The rows are grouped in 4 different ways at once. Each group adds its own fixed numbers to the row, and there is some noise. The rows also spread widely along 15 directions, which tell nothing about the answers.
In the rows, 128 means zero.
Known rows, each followed by its group in each grouping:
[ 88 132 194 134 157 153 141 154 105  97 131 179 139 111 146  85 152 107
 154 117 119 100 148  90 117  74 164 148 143 107 107 166 152 146  92 164
 222 112 124 107 130 146  79 116] -> q515 q474 q43 (4)
[142 143  74 113 190 133 126 199 129  71 132 125  86  82 177 135 113 125
 179 134 164 186  74 144 100 125 133 152 110 120 170  94 120  56 118  79
 130 121 114 175 113 161 157  51] -> q676 q559 q138 (1)
[103 125 181 105 131 130 150 137 117 141 124 139 152  59 108 147 124 177
 190 110 131 146 170 137 183 157 150 194 115  56  57 116  88 127 113  74
 123 128 119 162 104 107 130  72] -> q518 q629 q212 (4)
[ 79  91 169 177 137 156 136 135 104  93  90  78 137 146 159 103 166 153
 148 142 146  89 159  77  81 103 114 109 167 133  62 179 150 111 126 133
 188  78 109  58 100 109  55 168] -> q822 q257 q156 (1)
[110 118 135 116 151 172 138 118 145 112  97 165 154 118 150 113 119 169
 136  98  91  98 158 146 145 154 120 120 154 135 126 141 105 162  80 140
 158 122 145 121 118 127  71 103] -> q81 q559 q138 (0)
[117 103 153 128  96 120  95 122  85 155  79 154  54 100 120 133  81 172
  95 119  82 157 167 193 146 130 124  53 134 157 133 133 116 166  60 166
 143 118  99 103 145 175 109 134] -> q518 q699 q156 (0)
[111 130 110 109 151 137 149 140 211  83 156 136 178 199 132  65 120 122
 112 123 131  69 151  55 137 118  75 104 129 176 141 143 121 161 132 115
 192 145 152 131 162 114 101 165] -> q822 q717 q313 (2)
[ 96 140 149 134 141 155 172 172 117 102 114 124 121 137 123 108 124 140
 159 145 137 159 147 101 108  71  95 113 158 156 147 139 180 130  85 130
 189 142 114 110 153 122 104 132] -> q515 q257 q212 (5)
[108 117 170 172  65 169 188 169  90 130 107 141 117 135  64 146 129  89
 195 193 120 213 138  99 155  61 144 165 150 140 127 120 194  84 123 121
 158 125  86  94 149 142 138  77] -> q676 q629 q153 (2)
[126 104 143 139  91 115 118 144 102 134 106 127  80 123  98 128 101 138
 125 147 113 162 149 135 144 100 118  99 133 153 122 125 129 134 101 136
 150 111 106 106 148 158 138 125] -> q81 q699 q313 (3)
[ 86 157 140 153 148 163 140 146 112  80 165 164  94  75 137 117 144  91
 160 105 124  66  73 140 112 155 160 167 118 118 113 107 177 116 149 114
 154 133 131 133  87 147 134  94] -> q822 q474 q153 (5)
[118 100 106 119 141 122 119 171 128  62 137 128  87 110 158 143 109 112
  94 105 112  94 110 129  95 111 100  83 103 179 137 143 126 107 137 103
 145  99 129 120 145 210 153 151] -> q822 q717 q43 (3)
[149 125 211 114 163  54 164 191 121 163  80 145  93  80  91 104 116 130
 174 123 199 195 138 124 149 125 133 166 131  59 111 135 132  91 103 115
 166 122  80 152 169 112 155  96] -> q676 q699 q313 (3)
[146 148  94  69 206 141 133 149 183 106 129 146 150 112 152  96  97 213
 175 102 139 157 168 144 166 142 101 132 149 143 167 102  81 149  68 119
 168 149 147 204 134 110  88  69] -> q81 q699 q153 (1)
[142 117 114  93  99 145 148 133 156 132 135 200 113 159  72 122  60 148
  97 105  57 137 195 160 202 126 107  71 142 195 179 118 118 179  88 161
 147 166 126 139 176 176 144 128] -> q676 q629 q212 (4)
[ 90 122 147 137 182 150 172 157 135 164  85 147 168  91 121 186 104 125
 142  51 106 159  55 186 120 211 136 114  80  51  80 109 109  87 119 108
  65 182 130 129 137  98 109  86] -> q515 q717 q313 (4)
[ 98  99  90 155 112 152 121  93 168  82 135 100 172 164 170  82 148 120
 161 174 121  63 125  52 144 142 138 195 118 149 126 135  90 132 168  60
 148 101 146 140  99 118  74  93] -> q518 q474 q156 (3)
[ 96 125 111 196 115 138 112 162 120 130 157 161 113 201  95 121 105  27
  73 124  75 158  65  97 108 128 173  62  68 127 124 128 139  99 162 164
 115 174 101  52 137 154 135 141] -> q518 q699 q138 (4)
[ 90 126  43 182 113 126  67 143 120  98 150  98  86 174 172  88  91 114
 128 170 120 150  89 102 100 138 149  97  65 125 111 106 107 113 160  76
 126 157 115 106  75 139 112 109] -> q515 q559 q313 (0)
[151 108 130  87 165  90  91 126 143 124 114 114 101 125 158  82  86 214
 126 124 156 137 197 123 162 144 116  89 151 141 143 126  53 168  74 139
 175 110 123 168 123 119 101 115] -> q676 q699 q138 (5)
[ 99 123 146 132 134 150 123 137 119 115 149 142  96 109 109 148 116 116
  94  83 100 102 104 159 114 133 117  65 122 159 118 125 156 155 107 171
 144 129 127 106 146 164 133 139] -> q822 q717 q153 (0)
[146  93 139 139 111  62  77  93  97 142 127 112  57  99 119 118  62 156
  95 113 127 127 103 148 160 171 112 110 105 162 142  85 100 200  99 122
 118 158 114 175 122 147 166 103] -> q515 q629 q212 (5)
[116  85 144 169 178  97 125 159 124  66  97  98 147 132 195 107 134 130
 101 102 143  73  96  89  71 153 107 121 102 132  98 158 107 115 150  82
 147 131 123  97 103 129  98 144] -> q518 q629 q212 (2)
[114 114 139 119 147 156 160 151 150  99 140 110 149 117 112 155 129 129
 132 108 120 131 108 120 130 118  88 115 136 161 125 107 133 124 105 131
 134 129 133 144 156 135 135 111] -> q822 q629 q313 (1)
[104 108 146 127 114 135 130  86 140 146  83 155 116 121 126 109 110 149
 120 122 103 100 142 138 153 168 111 120 147 141 142 137 116 178  91 140
 148 113 133 125 144 136  97 111] -> q822 q629 q138 (0)
[136 124 118  91 138  88 103 157 161 122 151 140 128 146 122 100  78 162
 115 129 127 176 180  98 173 127 117  91  91 117 125 127  49 151 107  99
 144 144 118 153 146 142 141 117] -> q518 q629 q138 (0)
[ 83 121 115 111 187 143 119 157 154 121  92 111 133 156 162  95 126 203
 139 103 150 116 196 132 105 152 107  43 148 100  89 173  94 110 104 139
 166 104 129  78 110  96  51 176] -> q676 q474 q138 (1)
[104  94 186 179  72 142 154 127  69 130 113 140 108 123  86 147  85 137
 130 121  79 127 145 144 172 145 136 128 122 142  75 117 149 144 121 109
 120 174  92 109  99 141 137 119] -> q515 q699 q156 (5)
[109 129 150 139  94 108 108 101 140 148 172 110 123 140  76  99 126  93
 151 162 153 132 112  75 169 121 135 163 118 129 102  97 139 161 135 118
 146 127 119 145 137 103 157 103] -> q515 q559 q313 (2)
[ 68 103 153 130 119 125 152 153 105  91 124  81 165 109 144 135 133 148
 157 138 152 131 132  62 108  91  89 152  95 100  65 136 116 133 135  34
 143 135 116 138 136 132 134 118] -> q515 q629 q212 (4)
[179  84 185 109 134  98 130 181  92  94 143 121 107 103 122 166  84 139
 104 120 116 193 154 117 152  71 126 103 123 173 130 121  89 136  76 149
 154 126  91 156 159 181 163 103] -> q515 q257 q156 (5)
[ 73 121 119 208  84 171 161 145  69  99  90 111  92 111 129 127 101 134
 186 165 109 153  74 133 114 118 102 169 121 140 122  85 199 118 124  59
 133 178 107 129  90 134 133  74] -> q515 q629 q313 (1)
[111 119 155 143  63 150 117 126  95 110 171 135 121 141  88  94 114 154
 168 178 102 150 205  76 197  64 152 156 132 150  91 112 118 181 102 122
 190 125 106 137 110 144 119  97] -> q81 q629 q156 (3)
[146 116 173 179 180 134 185 226 103 100 103 183 130 117 130 151 111  98
 157  85 107 184 108 152 125 139 172 150 100  76  93 143 148  36 138 114
 126 179  81 100  94 142 128  86] -> q515 q559 q156 (1)
[ 86 138 143 119 140 166 169 169 112  97  91 179 128  94 138 112 112 174
 185 109 107 134 163 143 144 110  98 140 140 119 116 133 150 126  85  90
 174 147 126 135 125 144 102 105] -> q81 q717 q43 (1)
[126  98 133 172  74 105 110 117 117 143 120 124  76 147  90  95  84 144
 147 158 115 127 170 121 183 154 138 147 132 145 104 127 127 130 150  97
 138 134 111 116  91 126 131 125] -> q518 q257 q43 (3)
[ 87 134  86  98 172 184 122 172 144  58 173  93 170 131 176 135 143 122
 123 130 127 158  87  75  81  72 110  75 103 158 147 110  99 143  81 137
 163 119 141 146 161 150 100  96] -> q676 q629 q138 (0)
[102 125  92 136 107 128 108 165 121 134 121 120  87 157 119 132  72 156
 118 139 102 214 147 140 132 114 116  41  91 138 113 116 101 120  99 131
 134 148 103  98 141 145 116 131] -> q822 q717 q313 (0)
[136 120 155 128 149 115 148 151 135 135  74 168  88  99 128 113 111 136
 152 113 127 130 136 170 130 161 140 133 142 105 139 148 147 100 116 133
 147 113 117 113 120 133 117 110] -> q515 q717 q313 (0)
[ 78 124 113 176  85  82  59  88 122 170  95 128  46 165 113  57  97 118
  95 160 130  98 123 112 128 170 132  69 103 118 115 132 124 163 139 128
 141 133 114  73 118 120 115 175] -> q518 q629 q313 (5)
[157 103 162 154 143 109 129 148 122 128 106 103  88 139  92  99 117 138
 148 139 162 158 148 117 125 107 126 127 174 158 135 137 161 110 117 159
 176 103 102 108 120 116 138 128] -> q81 q717 q138 (4)

New rows, each followed by its group in each grouping:
[139  96 138 148 134 132 145 138 100 113  77 148  92 103 146 134  81 175
 136 101  95 136 142 179 145 151 121 131 141 154 139 122 124 133  92 125
 142 141 116 134 112 153 110  91] -> q822 q717 q212 (4)
[100 108 114 153 150 134 120 122 131 101 120  58 114 118 129 128 148 127
 140 117 167  96  70 116  78 136  78 125 145 171 122 114 170 123 133 106
 128 111 129 121 124 113 137 133] -> q81 q559 q212 (1)
[115 138 128 112 173 154 121 162 140 103 148 152 153 119 158 108 119 171
 167 125 115 158 171 117 153 111 166 137 124 102 115 130  73 129  95 136
 179 128 134 145 115 125  71  77] -> q518 q474 q153 (4)
[152 106 111 132 153 153 184 158 167  92  81 159 150 143 157 117 128 107
 173 152 118 152 125 108 137 124 146 188 141 143 178 149 116  58 136  97
 153 106 118 138 138 149  97  67] -> q822 q717 q156 (4)
[123 137 155 112 125 111 105 178  90 131 177  96  70  99  79 147 124 138
 157 138 162 212 160 123 134  65 142  90 129 117  89 117 145 109 103 157
 153 100  92 112 135 139 168 132] -> q515 q257 q212 (1)
[105 147 105 111 109 139  94 137 131 106 185 129  94 143 106 104  76 168
 121 135 102 142 168 127 168 105 107  73 123 187 141  94 109 187  91 134
 165 161 131 152 132 148 133 129] -> q518 q474 q153 (5)
[128 113 152 149 155  97  82 121 122 116 154 118 103 123 132  89 111 131
 110 106 141  96 118 115 129 150 150 118 109 132 102 118 112 156 128 145
 158 132 117 136 101 128 126 128] -> q518 q717 q156 (4)
[139 119 188  92 160 104 172 182 121  76 116 175 113  52 137 130 104 154
 146  88 133 101 153 147 146 123  97 170 130 121 130 143 129 138 104  75
 166 130 125 179 142 181 166 102] -> q515 q474 q138 (3)
[130 135 143 148 164 124 143 175 148 102 151 166 129 150 122  79 122  94
 142 117 136 115 123  98 140 136 161 146 110 111 119 135 138 111 144 124
 172 156 107 124 115 129 120 113] -> q676 q559 q156 (3)
[130 117 196 159 100 111 144 115 102 136 163 100 130 109  67 114 115 104
 168 156 148 155  91  69 176 112 135 202 133 137 110  73 153 173 112 129
 156 158 107 179 133  91 165  65] -> q515 q257 q313 (5)
[155 110 130  53 163 104  87 174 139  80 209  93 120  91 128 160  96 188
 109  91 137 137 190 137 164 118 134  66 111 147  79 108  29 138 108 133
 138  99 130 172 118 154 165 130] -> q676 q474 q313 (5)
[ 92 139 124 147 102 122  78 143  78 103 131 174  27 101 141  97  94 113
 109 133  96 110 124 152 119 117 146  83 107 151 139 124 149 141 105 134
 164 128 112 100 114 194 141 141] -> q518 q699 q43 (5)
[155 117 143 147 133 141 157 175 131  97 127 126 106 146  98 114 122 121
 158 147 131 166 147 116 136  80 130 135 160 181 153 132 169  99 113 150
 182 114 103 116 134 144 129 110] -> q81 q717 q156 (3)
[ 97  98  93 134 170 133 121 170 120  95  87 141 144 117 199 140  83 164
 123  87  97 138 115 142 118 171 117  88  74  98  99 132  53 100 115  68
 107 165 125 135 114 153  92 100] -> q676 q559 q43 (1)
[158  74 214 159 117  45 122 108 115 166  67 151  99 119  91 108  88 114
  87 110 124 126 122 112 170 164 106 132 125 129 140 137 111 169 108 140
 131 139 100 137 164 141 157 117] -> q518 q629 q138 (1)
[ 91 150 152 149 134 141 142 140 131 150 121 132  91 125  84  96 122 145
 179 128 156 139 144 130 143 141 121 126 155 106 102 124 181 121 122 139
 164 137 111 110 120  95 112 132] -> q822 q257 q153 (1)
[ 65 127  85 139 123 143 105 167 103 145  61 127 105 128 172 146 110 147
 153 171 113 235 124 126 104 100 126  75  88  75 124 139  81  76  91  87
 115 116 104  88 160 154  77  95] -> q518 q559 q153 (1)
[108 151 138 108 163 164 130 118 120 107 156 110 131  45 138 131 118 159
 190 113 140 128  74 139 157 150 121 195 137 142 135  55 131 167  68 108
 143 152 147 226 115 101 127  37] -> q518 q257 q43 (5)
[106 150  86  95 129  85  87 168 125 106 132 141  54 128 147  69  65 197
 143 154 153 170 196 116 143  87  84  77  99 127 147 124  99 158  98  66
 182 150 113 161 139 173 143 139] -> q515 q629 q153 (1)
[104  82 124 205 121 119  94 130  96 138  37 127  87 158 174 103 110 134
 118 157 105 138 142 131  96 145 160  96 130 107 113 176 107  87 136 130
 143 104 103  41  97 143  53 129] -> q518 q559 q153 (4)
[104 139 161 125 118  88 121 136 137 180 149 183 127 140  72 117  77 100
 112  94 115 156 126 125 189 175 138 109  67  68  84 115 102 156 129 108
 108 189 109 129 149 123 165 127] -> q515 q559 q138 (2)
[118 111 122 108  88 137 111 138 113 117 119 181  84 144 124 104  87 179
 120 138  74 123 252 144 171  99 142  76 147 146 117 173 101 147 109 138
 176 101 121  82 117 179 103 161] -> q515 q257 q212 (4)
[103 115 153 151 159 116 127 142 134 106 155 142 119 110 108 125 143  79
 114  77 139  49  78 120 115 193 140 121  99  98  80 131 144 107 182 115
 111 131 123 109 100 139 170 146] -> q676 q629 q138 (1)
[ 59 147 148 128 156 146 144 197  86  96 113 179 142  95 168 125 109 114
 130 102 110 167  92 103 102  96 112 102  68  70 107 124 114 139  76  95
 154 178 109 136 170 168 119  93] -> q676 q559 q138 (1)
[ 89 118 113  78  84 144 110 110 117 152 108 176  97  83 117 148 101 137
 140 142  87 160 147 147 176 118 135 111 104 123 146 110  83 149  80 112
 123 100 130 156 180 190 137  82] -> q676 q629 q43 (4)
[153  69 177 120 139  86 123 140 136 135 123 131 148 118 112 144 123 101
 124 114 136 138 140  92 158 142 167 146 106 103  93 149  65  96 147 133
 126  90 113 131 145 142 141 101] -> q676 q717 q43 (4)
[ 90  87 117 143  96 137 138 110 141 109  95 121 163 162 150 111 100 144
 121 147  92 100 148  88 144 129  99 129 109 141 116 142  84 154 133  70
 136 140 137 127 139 140  93 122] -> q515 q474 q313 (4)
[110 131 117 139 148 142  97 147 127 120 160 105 100 133 114 122 123 154
 140 113 133 138 137 140 125 127 142  85 135 144 101 118 131 133 118 162
 156 119 128 104 105 121 101 129] -> q81 q474 q153 (3)
[131 134 126 147 128 133 106 132 127 107 190 154  53 108  86 106 113  88
 141 108 117  72  99 159 147 155 168 141 129 160 132 105 188 126 155 150
 147 126 130 130  83 157 169 117] -> q515 q717 q43 (3)
[ 75 113 131 136 139 143 118 171  68  73 124 123 126 102 188 128  79 202
 119  98  96 134 154 130 106  95 103  81  88 122  78 125  96 177  80  86
 162 172 121 133 107 164  96 122] -> q515 q717 q212 (4)
[102 152  94 111 138 116 104 144 140 136 147 132  81 128  96  97  60 170
 132  99 132 153 120 156 154 142  69  81 110 166 142  80 143 188  79 101
 147 199 130 177 150 133 151 130] -> q81 q559 q43 (3)
[142 117 134 142 155  99  99 147 144 103 163 112 113 145 120  91 129 127
 142 133 163 115 140  89 132 128 144 129 123 140 102 128 120 123 152 126
 170 114 120 118  96 117 130 127] -> q81 q629 q153 (2)
[ 51 120 100 164 107  94  71 128 109 113  75 140  91 171 183  38 105 142
 107 165 134  99 155  64  87 105  99  75  87 104 106 172 101 166 132  66
 187 137 114  77 139 158  79 173] -> q81 q559 q153 (4)
[142  81 185 169 176 122 140 135 118  76 101  86 150  98 149 123 141 143
 139  91 146  63  92 112 106 152 102 174 161 153  97 125 141 133 123 122
 156 120 127 141  94 106 119 101] -> q81 q559 q313 (1)
[126 130  81 142 137 143 140 163 157  86 183 126 128 153 105 133  98  85
 134 124 121 124  79 106 137 152 131 124  88 162 145  86 130 100 177  91
 110 173 126 156 119 144 169 101] -> q676 q717 q153 (5)
[109 108 124 158 116 130 102 109 107 118 137 105 128 127 125 118  93 155
 131 121 108 127 100 115 154 150 113 132 107 147 102  80 101 175 108 112
 126 162 127 157 107 117 122  87] -> q81 q699 q313 (1)
[129 115 169 120 157 107 127 144 102  90 119 110  85  86 142  86 103 205
 152 106 163  86 184 139 125 114  91 135 172 153 111 138 152 173  93 110
 201 128 120 151 102 129 126 141] -> q515 q257 q212 (4)
[123  91  65 134 112 122  76 119 147 143 106  74 116 190 150 123  89 176
 118 172 116 204 157 116 145 131 122  54 107 165 133 118  49 121 100 126
 117 117 114 109 129 122  76 120] -> q518 q629 q156 (2)
[124 105 123 120 137 129 122 119 118 110 145 143 104  67 122 155  80 142
 127  69 101  86  85 187 164 202 123 144  98 150 117  80 109 149 129  85
  93 167 135 193 110 156 171  81] -> q676 q474 q43 (4)
[119 154  62 169 140 133  84 155 138  96 189 145  71 176 139  61 111  87
 144 159 127 129 100 103 121 128 189 123  95 126 147 114 144 105 165 129
 160 136 119 106  71 142 119 109] -> q515 q699 q138 (3)
